All groups share one centre, and each spreads out both ways along 10 directions, with some noise.
Known rows, each followed by its group:
[  2 -17  16  -2  19  -9  16  -1 -21 -10   2  20   5  21  -4  26  -9  -7
 -31  38 -21   9  14] -> W
[-13 -20  16  20   8   8 -11  -6 -13 -14   3 -41 -19  -8  -7  44  -5  15
 -21 -10 -19   5 -15] -> U
[-38 -28  -7   9   5 -45  10   9 -18  -2   3  -7 -26  -5 -10  22   7  26
  -5  13   3  12 -19] -> V
[  3  -5  -4   3   0 -26  27   6   2 -12   5   5  12  17  -4  -9   4  -5
   4  -2  -9  -1   4] -> U
[ 18  -8  26  23  -9  29 -34 -12 -19 -38  16  -8  21  17 -17  10 -10  15
 -13  35 -24   4   3] -> U
[-37 -12 -16  29  10  40 -24 -13 -21  13 -13 -39 -23 -16  10  20  -7  45
  -4 -16 -15   7 -49] -> W
[ 18  21  26 -25 -11  13 -13   3  11  13 -25  18   2 -22 -16 -32  -7   2
  -2  -6   5 -12  12] -> W
[ -1 -32 -10  17  -1 -45  42 -10 -22 -38 -31 -19   0  23   8  44  -5 -24
 -25  -2 -18  10  11] -> W
[ 16   7   3  -5   9  10   1  -6 -15   2  15  11   4   9   1  -9   4   9
 -23  22  -1 -15  -8] -> E
[-10 -23  12   9   6  11  12 -10  -1   3  -7 -20 -13 -13   2  19   2   9
  -1  -6  19  -1   9] -> E
[ -2   5  10 -10 -29 -18 -22  10  33   6 -15 -12  -1 -16 -10 -18  -3 -12
  33 -18  22   2  23] -> W
[-31 -46 -13 -24 -13   9  22  -4   7  21 -42 -35 -38  -1 -19  -1   2  12
  12 -13  37   7  -1] -> B
[ -4   8  15   5  -6  32  21  -9  -9  -8  -3 -42 -17   0   4 -29  -3  10
   2 -33  12 -44 -16] -> H
[  8 -14   6  16  37   8  21   8   8   7  23  31  26   0  -7  41   4 -12
  -6   1 -31  32  21] -> V
[ -2  -8 -22   1 -26 -45  -7 -19  14 -53   7   5   5  -4  -7  13  19  29
  -5 -10  25  16 -31] -> B
[  4  -3   7  15  -3   0  14  -7  -1 -28   9   3  18   9   0  -1  -1   3
   6   0  -1  -4   9] -> E
[-15 -31   4 -11  -3 -41   5 -12  17 -13   4  -9 -16   1  -7   9   9  38
 -22  11  28   6 -16] -> H
[  9   2  23   3  -3 -20  15 -19 -27 -16 -46 -35   3  25  17 -18 -27   1
 -41  12 -26 -33  -3] -> B
[ -5  21 -32 -17   1 -27   5   9 -21  23   3   5 -29  -8  16 -22  15   7
 -16  -3  13 -27 -37] -> V
[  4   3   9  13  18  10 -10  -3   2   2  13   7  16   5  12  21  -8  -7
  -8  11 -21  11  11] -> B
[-22  -5  -8   8  11 -13  42   5 -16   8 -21  -7   1   9   4 -17  -8   6
   4 -18 -19 -10 -11] -> U
[-16  -9  -4  17   2  13 -17   5  16  -4  26   6   5 -14 -15  18  12  17
  28 -12   3  25  -7] -> B
[-12   2  -3 -16  -6  -2  31   2  17 -13  17 -30 -27  12   3   9   7 -30
   6 -36  17 -18  -4] -> H
[-14  16 -13   1  11 -10  21 -15   5 -17 -13  32   3 -24  17  15   3   7
  -3 -32  11   6 -16] -> E
[ 10  -6  13 -10 -12   3  12 -14   7 -25 -26   5  16   4 -22 -32 -10  34
  -7  -6  -2  -2 -11] -> B
[-23 -17  -6 -12  10 -50  35  18  -8  10  15  28 -22 -13 -10  10  21   1
   8   9  26   2   5] -> V
[ 54 -14  11   5  24   9   2  -4 -24  31  20 -29   5  22  15   0   2 -10
 -50  43 -11 -29  19] -> E
[ 14 -18  -2 -16  11  -7   1   4  -8  15 -16  18 -10  -9 -12  28   4  -8
 -33  16  -8  22   9] -> W
[  3  -4 -10  19   2  -3   1  -4 -17  -3 -17 -11   0  -4   8  12  -2   0
  -9  -7 -15   0  -6] -> W
[ -9   0  -2   3  38  55  -1  -6 -22  44 -21  19 -13 -29  13  22  -6  10
 -15  -3 -12   6  -8] -> E
[-19 -25  20   2   3  22 -16  -7  31  43 -37 -44 -18 -26  11  17 -14   3
  16 -21  24  10  27] -> U
[ 18  -2  12   2 -10 -19  -5   4  -1  -3  -2 -21  11  20  -1 -15  -8 -10
  -8  17 -10 -11  15] -> E
[-27  22   7   3 -17  10   6 -24 -11 -59 -14  31  14   3   2 -18 -12  25
  13  -2   7  -6 -22] -> E
[-31  -5  -2   2  14   1  25   3 -18  -1 -11  -5 -25  -3   0  21  -3  -5
  -4 -16  -9  -1  -9] -> U
[  5 -20   2  21   4  21  -7 -18 -24 -21 -20   5  10   3   9  52 -11 -19
  -8  28  -6  21  27] -> B
[  6  14  20  26  17 -14  10   0 -13  -6   6  -1  23  20  31  10 -18 -31
  -2  19 -28 -13  30] -> B
[-27 -15  -6  -4  10 -19   9  -5   2  11 -15 -33 -41 -15  12  40   1  -3
 -19 -26   8   2 -15] -> U
[ -2  13  -5 -20   9  17   2 -12   7  33 -25  20  -3  -5  34  -9  -8 -15
  -2  10  23  -5  19] -> U
[ 16  -3  31  13  14  14   4 -16  -1 -37  45  -2   3  -5  -5  31   9  10
 -26   7   8 -13   2] -> U
[ -9  11  13  -7  -7 -36 -10  -6 -15 -15 -23 -14 -17   3   7  -4 -14  15
 -34   8 -16 -16 -24] -> W
[ 16   3  27 -13   4  28  14 -18  -9 -12  -4  17  10   5  -4 -23  -8  13
 -19  23  10 -21   9] -> H
[-17 -23  19  -2  -4 -17  20   3 -17  -1 -19  -6 -15 -16 -23 -17   0  34
  -1   3  15 -12  -2] -> V
[ 19   6  27   1  -4  10   1 -11  -3 -23  -6  16  24   6  -6  -9 -12  -2
  -7  14  -9  -5  19] -> B
[-12  -7  -9   7   4   9  18 -10 -27   4 -23 -14  -9  12  17  -3 -11   5
  -9   9  -1 -13  -5] -> B
[-21 -12  19 -11  15  18  27  -9  19  -6  -4   2 -14 -21 -11  23   2  16
  -8 -37   8   7  -7] -> W
[  7 -38 -17   7  30  12  39  -6 -29  11  -4   7  -4   5  -7  29  11  15
 -32  10 -10  15  -7] -> W
[ 18 -10  -5  -2  -4  -9   9   8   2  10  -4 -13  -2 -16 -19 -18  15  17
  -2 -21   4  -6 -12] -> H
[  8 -17   4   9  15  30   6   6 -16  23   2  -8  -6 -12 -19  -2   7  19
  -6  -1  -7   0  -5] -> E
[ -5   9   8   5  -7 -27 -21  -9  27  -2   5 -41   0  12  20  -5 -10  11
  -8 -14  -3  -8 -14] -> V
[-31   1   6  10   0  -5  11 -14   5 -11  -2 -15  -5  11  27   5 -12  -2
  13   0  15  -9   5] -> H
[ -8 -12  -2 -11  -1  -5  21   1  12   2   1   2  -9  -4  -5  -4   9   4
   9 -10  20   0   3] -> E
[  0 -19  -9  14  18  -9   7  -5 -13  12  -5   1   0 -16  -2  13   8  36
 -16   1  -8  11 -18] -> H
[-11 -19   0   8  -8 -18  30   8   2 -17   6  -9   1  -5 -27 -20  12  26
  20 -22  13  -7 -12] -> U
[ -9  -1  27   4  13 -20  21   4   6 -15  16   4   6   5  -3   7  -5  -1
  -4  -1 -11  -5  12] -> W
[ 11 -12  -3   1   0   6   7 -16  -6 -11  -8  -2   1  -3   3   6   5  13
 -14   1  14  -2  -6] -> V
[ -5  -1  13   4   7  22  -1 -15 -19   1 -34 -16 -10 -13   5   7 -15  17
 -26  -7 -13  -8 -13] -> H
[ 14   6   7  22   0  16  10 -14 -23 -35  -8  23  28  -8  -4  -7  -4  19
  -4   2 -13  -5  -5] -> B
[ -8  -6  -9  32  29   8  50 -25 -10 -20  -1  -2   9   3  43  44  -2 -16
  -5 -18   9  -3  12] -> V
[ -5   7   5 -12  -9   3 -11  -3 -18  -3  -6   9  -5  12   1 -24  -8   8
  -3  32   8 -14  -3] -> V
[-14 -28  -3   3 -14   8 -48  -3   0   5 -25 -47 -40 -27 -15  51   0   9
 -10 -12   3  24 -14] -> U
[-13  -4  -1   4  11   2  24  -6   2 -12  31   7   1  16  12   3   4   5
   7  10  19  -6   0] -> H
[-11  14  31   5  21 -13  34   4  14   3  16  18  14   5  21  -1  -9 -26
  16  -4   6 -13  40] -> V
[ 23  -6  17   3  10  20  22  -5   3  21 -14  -2  -4 -50  -6 -17  14  18
  -2 -30  36 -23  10] -> V
[-10   9  23   5   2   3  20  14  27  16  -7 -21   8   1  -1 -23 -14 -18
  32 -39 -15  -9  24] -> V
[ 51 -19  13  31  23  19  12  10 -10   3  49  -3  30   8 -15  12  18  -5
 -12  15 -17  -4  22] -> E
[-33 -14  12   0 -13  -4 -18  -9   2 -11 -23 -17 -24 -27  -8  12  -5  32
   7  -9  23   5 -13] -> E
[ -5 -14   1  -4  -2  40 -20  -9 -27  11 -36 -20 -40 -41 -21  22   2  25
 -27 -17   2   0 -30] -> U
[ 28 -15 -21   4  -1 -39 -25   6   0   9  27   8   8  -7 -15  -2  25  34
 -19  22   6  14 -22] -> H
[-22  14  47 -25   0 -14 -16  -5  12 -20   7  18  -6   9  -4   5 -20  -3
 -15  27  -5  -2  13] -> W
[ 28   1 -26  12  -4  -5 -25  21  -4  18  18 -15  -2 -17 -14   2  21  -6
   1 -18 -13   5 -15] -> H
[ 36  20 -28  13  -9 -11 -16  17 -12  19  -4   8  23  -4   6 -30   9 -14
  13   3 -14  -6  -1] -> H
[-15 -10 -21  14  -3 -12   9 -23 -20 -26 -26 -14   4  20  19   5  -9  25
 -18   7  -8   1 -29] -> B

New rows, each followed by its group:
[  2 -33 -29   4  17  16  24  -8   6  13 -16  11   4 -10  -6  28  13  10
  -6 -15   5  31  -4] -> B
[ -2  22  32  40   7  -7  19   3 -29 -17  -8  -7  33  22  25 -22 -28 -15
  16  13 -38 -28  26] -> B
[  6 -19 -27   3 -10  10  -7  -7   2  -6  -7 -16  -1   7  -7  15   7   5
  -6  -9  -1  19 -18] -> V
[-27  -4 -37  -8   9  -7   2   6   1  38 -19   2 -31 -22  18  26   9  -9
   7 -21  12  16 -13] -> U
[-19 -15  25 -33   8  33  11  -6  25  10   6  20 -11  -7 -21  -1  -1  16
   4   5  28   9  10] -> W
[-16  -1 -24  12  -1  58 -25  -9 -13  30  16 -12   0  10  16 -38  -1  41
  25  24  23 -13 -24] -> W
[  1   9  17  16  36  62  25 -18 -25   1  17   0   1  -8  18   8  -3  17
 -19  -8  -5 -26 -11] -> H
[ -8 -11  19   3  14 -21  12   3 -13   2   0   7  -4  -9  -6  -5  -2  28
 -16  12  -5  -9  -5] -> V
[ -1 -16   1  13  12  12  11  -8  -1 -13  77 -17  -6   9  -3  -9  26  48
  -8  15  37 -26 -30] -> H
[-26  -7  -3  -8 -16 -18  41 -19  14 -39  -2   4   1  19  11 -10  -1   6
  19 -11  37  -9   1] -> E
[-48  -7  29 -13  -4 -18 -17  -4  14 -18  12 -10 -20  13  -1  17 -14  14
  -1  19   5   6  -4] -> W
[ 33   1 -20 -20  25 -10  32 -20  -3   6  -2  33   7  15  35  27   8 -29
 -47  20  13   0  12] -> B
[-14   1  13   6  18  10  17 -21  -7   1 -29   6   0  -9  27  17 -16   7
 -17  -6  -2  -3   4] -> H
[  3   2  25 -20  -8 -17 -33   0  21  -1  15 -18 -17   2  -4  11  -4  -6
 -20  12   7  -2   4] -> B
[-24  18 -16  -3   9  -6  -2  17 -29  25   7  11 -19   5   9 -16   0  -2
   3  11 -15  -9 -21] -> V
[ 14  11  -7  -8   3   1 -19   7  10  29   6  11  -2 -23   3 -14  11   5
   1  -4  11  -2  -3] -> W
[ -6 -11  14  -9  27  -9   6  12  14  19  22  14 -15 -26 -18  24  13  16
 -16 -12   0  13  -7] -> W
[-16  -1 -29 -24  -7 -44  60   0 -11  -6 -16   4 -24   4  11 -19  15  -5
  -3 -15  35 -26 -15] -> V
[ -3  12  -8 -22  15 -17  25 -13  -2  13 -16   6 -16   4  35   9  -3 -16
 -33  -5   8 -16  -7] -> U
[ -8 -15 -67  -1  -7  -9  17   0  -9   3 -11 -23 -24   6   9  22  21  -5
  -4 -33   7  14 -40] -> V
[-13   3 -14 -12   5  -2  31  -2 -14  -8 -25  13  -4  22   8   3 -11 -19
 -10  -1 -18   4  -2] -> H
[ -3  11  -5  14  20  -4  -6 -13 -12   9 -15  20  11  -4  36  22 -11  -3
 -14  12 -13   6   3] -> H
[ -8  -4  22 -24  17   4  29 -18  -6 -20 -14  19 -10   2   0  18  -7   8
 -42   3  -3  -4  -8] -> W
[-23  -1 -18  -4  10 -11  18  27   0  19  12  18  -5  16  -7   7   4 -28
  24  -2 -21  20   7] -> V
[ -8   5   9  -9  12  -4 -10  -4   7   4  16  15  -7   1   7  18  -2   2
 -15  18   1   5  -1] -> W
[ 42  16 -19  10 -18 -39  17   2 -22  -4 -36 -18  15  -3  13 -51   6   2
 -13 -17  -2 -38 -13] -> W
[ -2  11   9  33  -5  -6   8  -2 -28 -32   7  10  14 -12   6  -1   0  -4
  22   2   3 -16   9] -> B
[ 22  41 -20  13  -5 -44 -16 -13 -22 -16 -19  -9   5  -4  44   4  -5 -14
 -37 -11 -19 -23 -28] -> W
[ -7 -34 -37  18  10   5  29  -9 -27   5  13 -17   3  35  14  -1  11  19
   0  25  12  -3 -11] -> W
[ -8   4 -26  30   5 -39   3   3 -10 -10  19  -2  31  40  28 -11  -5   6
   9  20 -25   4 -13] -> U
[ 10 -18 -19  -6  -3   2  30  -2  17  -6  -3   1   4   8  -6  11  11 -17
   7 -23   9  14   8] -> V
[  8   4  -2 -22 -11 -56   5  -7  15  -2 -17 -15 -16  -4  16  -6   4   0
 -27  -6  25 -17  -7] -> E
[-17 -11   5   2  -4  16  13  12  -8  14 -10   2 -13 -20 -13  -8   3  -5
  36  -3  26  -5  23] -> V
[ 12 -13  -3  27  22  -3  14   6  22  20  55  -8   9 -30   5   3  30  26
  19 -24  34  -6  -2] -> H
[-29 -31  -8  43  -4  29  28 -12 -26 -20 -47 -13  23  11 -12  -8 -18  35
  34 -13 -23  16  -4] -> B
[-21  10  -1   7  21  -8  30 -18 -26  -8  -2  -9 -12  13  36   0 -10  16
 -29   0  -7 -28 -29] -> U
[-26  -8  26  11 -19 -33 -41  -6   6  -8 -11 -60 -14   6   1 -16 -19  50
 -12   7  -9 -12 -27] -> V
[ 26 -10 -21  21   1  -3 -11  10  -6   6   9   3  20 -13 -17  -7  18  24
   3  -4 -12  16 -15] -> U
[-38 -36  -1  20   3  66   6  -3  12  12  20 -15   2  11  -7  -2  -3  22
  57   2  26  16  18] -> W
[-26 -17  -3  32 -11  11 -13  -7 -19 -28  -8  -9   6   3   1  23  -9   9
  26  12  -1  16   2] -> B
[ -3 -41 -28  22  17   1   9  -3  -7  -6   2  -8  -2  -6 -17  53  16  19
 -15 -13 -15  39 -21] -> V
[  8  18  -2 -21  -1 -35  19   1  18   4   2  -4  -3   9  12 -27   1  -4
 -14 -15   5 -20 -10] -> V
[ 11  29   5  -4  10  -8 -22  -4  -4  15  12   1   0  -2  23 -19  -3  13
 -25  11  -8 -21 -22] -> V
[  0 -16 -20   5  -6  42   7  -5 -28   3 -18   9  -9 -12  -7   6   7   1
  11   4  19   2   1] -> V
[  5  -8   0  -3   5   2 -10 -11   3  -2  -3  -5  -3  -1  -1  16   0  13
 -22   2  -5  10 -12] -> B
[ 47   7   4  -4  -1  -7  13  10   0 -20  38  26  26   1 -32 -31  22  13
 -12   2  -6 -12  -8] -> E
[ 22   4  -9 -13   5  -2   2   6 -11  15  31   4   9  42   6 -26   2  -7
 -17  42  -7 -15   2] -> E
[ -8  17  -5  -1  20  18  -9  -6  -2  16  -3  41  -2 -33  12  24   2   3
  -9 -10  -4  17 -10] -> E
[ -9  -5 -16 -15   3  -4   9  -6   3  11   1  -4 -17   2   7  -6   8  16
 -13  -7  17  -5 -22] -> B
[-48  13  -1  21  20  28  24  21 -52  27  -4  23 -18  -7  12  -5 -12 -16
  39  11 -12 -14  12] -> V
[-18 -19   8 -13  20  21  53 -14 -12 -11  -4  -5 -22   6 -11   8   2  23
 -27 -15   4 -12 -21] -> H
[  4   5 -29 -39 -28   8 -20  12  -1  15 -34  46 -10  -3 -18  -5   5 -37
  19  23  15  26  19] -> U
[  7  14   1  11   5  32  -3 -17 -11   4   5   9   2 -17  32   8   1 -11
   8   9  36 -22  18] -> V
[-20 -20 -15  13   5  13  12  -4  11  -3  -4   5  14   5  -7   4   0  22
  22 -12  -4  28  -8] -> B
[ 20  20  -7  14  -8 -34 -22   3  -8  -3 -19  -4   8  -8  19  11  -5 -24
  -7  -2 -17  -1   6] -> W
[ -3 -13  10  -5   2 -17   7   1   2  -6   6  10   3   4 -10   3   1  11
  -8  17   4   6   4] -> V
[ 10  -3   8  10  15  11  -3  -3  10  10  10   3  10 -13   4  14   4   0
  -1  -6   0   4  12] -> V
[ 16  14   4 -12 -13 -38 -42  17   2  22   3   4  -1  -5  -2 -18   2  -5
  -3  28  -2   0   6] -> W
[-26   8  10   1 -15  -1  -5  -6   4 -22 -17  10   9  12   4  -8 -18  -1
  24   4  -1   5   8] -> E
[ 14   1 -27   2  12  21  36 -16 -13  14 -25 -18  -9 -25   7 -26  14  38
 -22 -46  12 -26 -45] -> W
[  8  11  45  11  24  13 -11 -11  -1   0  29  34  19 -12  19  14  -7   1
  -4  39  14  -9  39] -> V
[ -4  11 -11  30   3  -5 -24 -10 -21 -29  25  12   8  -5  19  33   6   3
  -2  15   0   6 -12] -> B
[ 44 -12 -22   7  24  72  18  -1  -2  14   8  41  26 -13 -13  31  16 -27
   0 -10 -11  34  22] -> V
[ -5  11   7  12  24  -1  13  -6   4   1  20  13  20  26  36  15 -13 -20
  -1  20 -11   0  20] -> U
[ 14 -15 -25   9  12  26  41 -13  -4   4  -4   2  12   4  13   1  11   0
   5 -14  19  -1   4] -> W
[  1   2  -3  -2  14  18  13  -2  -5  -7  29  15   2  15   3  12   6 -13
  -5  12  -2  -1   1] -> H
[ -3  39  25 -11 -14 -30 -32  11  28   6  18  -1  -1 -16   6 -34  -3   2
  16  -8  10 -20  -2] -> W
[-32  -6  11  21   6  -1   8 -10  16  -5  17 -13   4   5  25   8  -8   6
  29   0  24  -4  15] -> H
[ -8  10  -6  -7  -4  12   2  -6  17   5  14   1  -1   0  14 -22   5  12
  15  -6  30 -12  -8] -> W
[ 12 -22   4  -7  38  36  10   7 -14  40   7  26  -6 -27 -25  16  12  25
 -29   8 -15  15  -9] -> W
[  1  -8  12  -8  18  20  41  -8  -9  -5  -6  30  13   7  -5  -8  -4   7
 -10   8   1  -5   9] -> H
[ 12  16  -8   6   4  -6   9  -9 -17  -1  -8  -3   4  -4  17 -18   0  14
 -19  -6  -3 -23 -21] -> W
[  2  -6 -19  -8  -2   2  22 -17 -23 -18 -10  15  -4  14  11   0   3   3
 -18  18  15  -9 -12] -> V
[-15  14   6 -11  -6   5  -2 -12  11  -8   8  -2  -5  10  16 -19  -6  11
   6   6  23 -15  -9] -> W
[-18 -12 -19  -5   7 -47  36   4  -2  -6   3   0 -11   9   6  11   9   1
 -12 -10  -1   3 -15] -> V
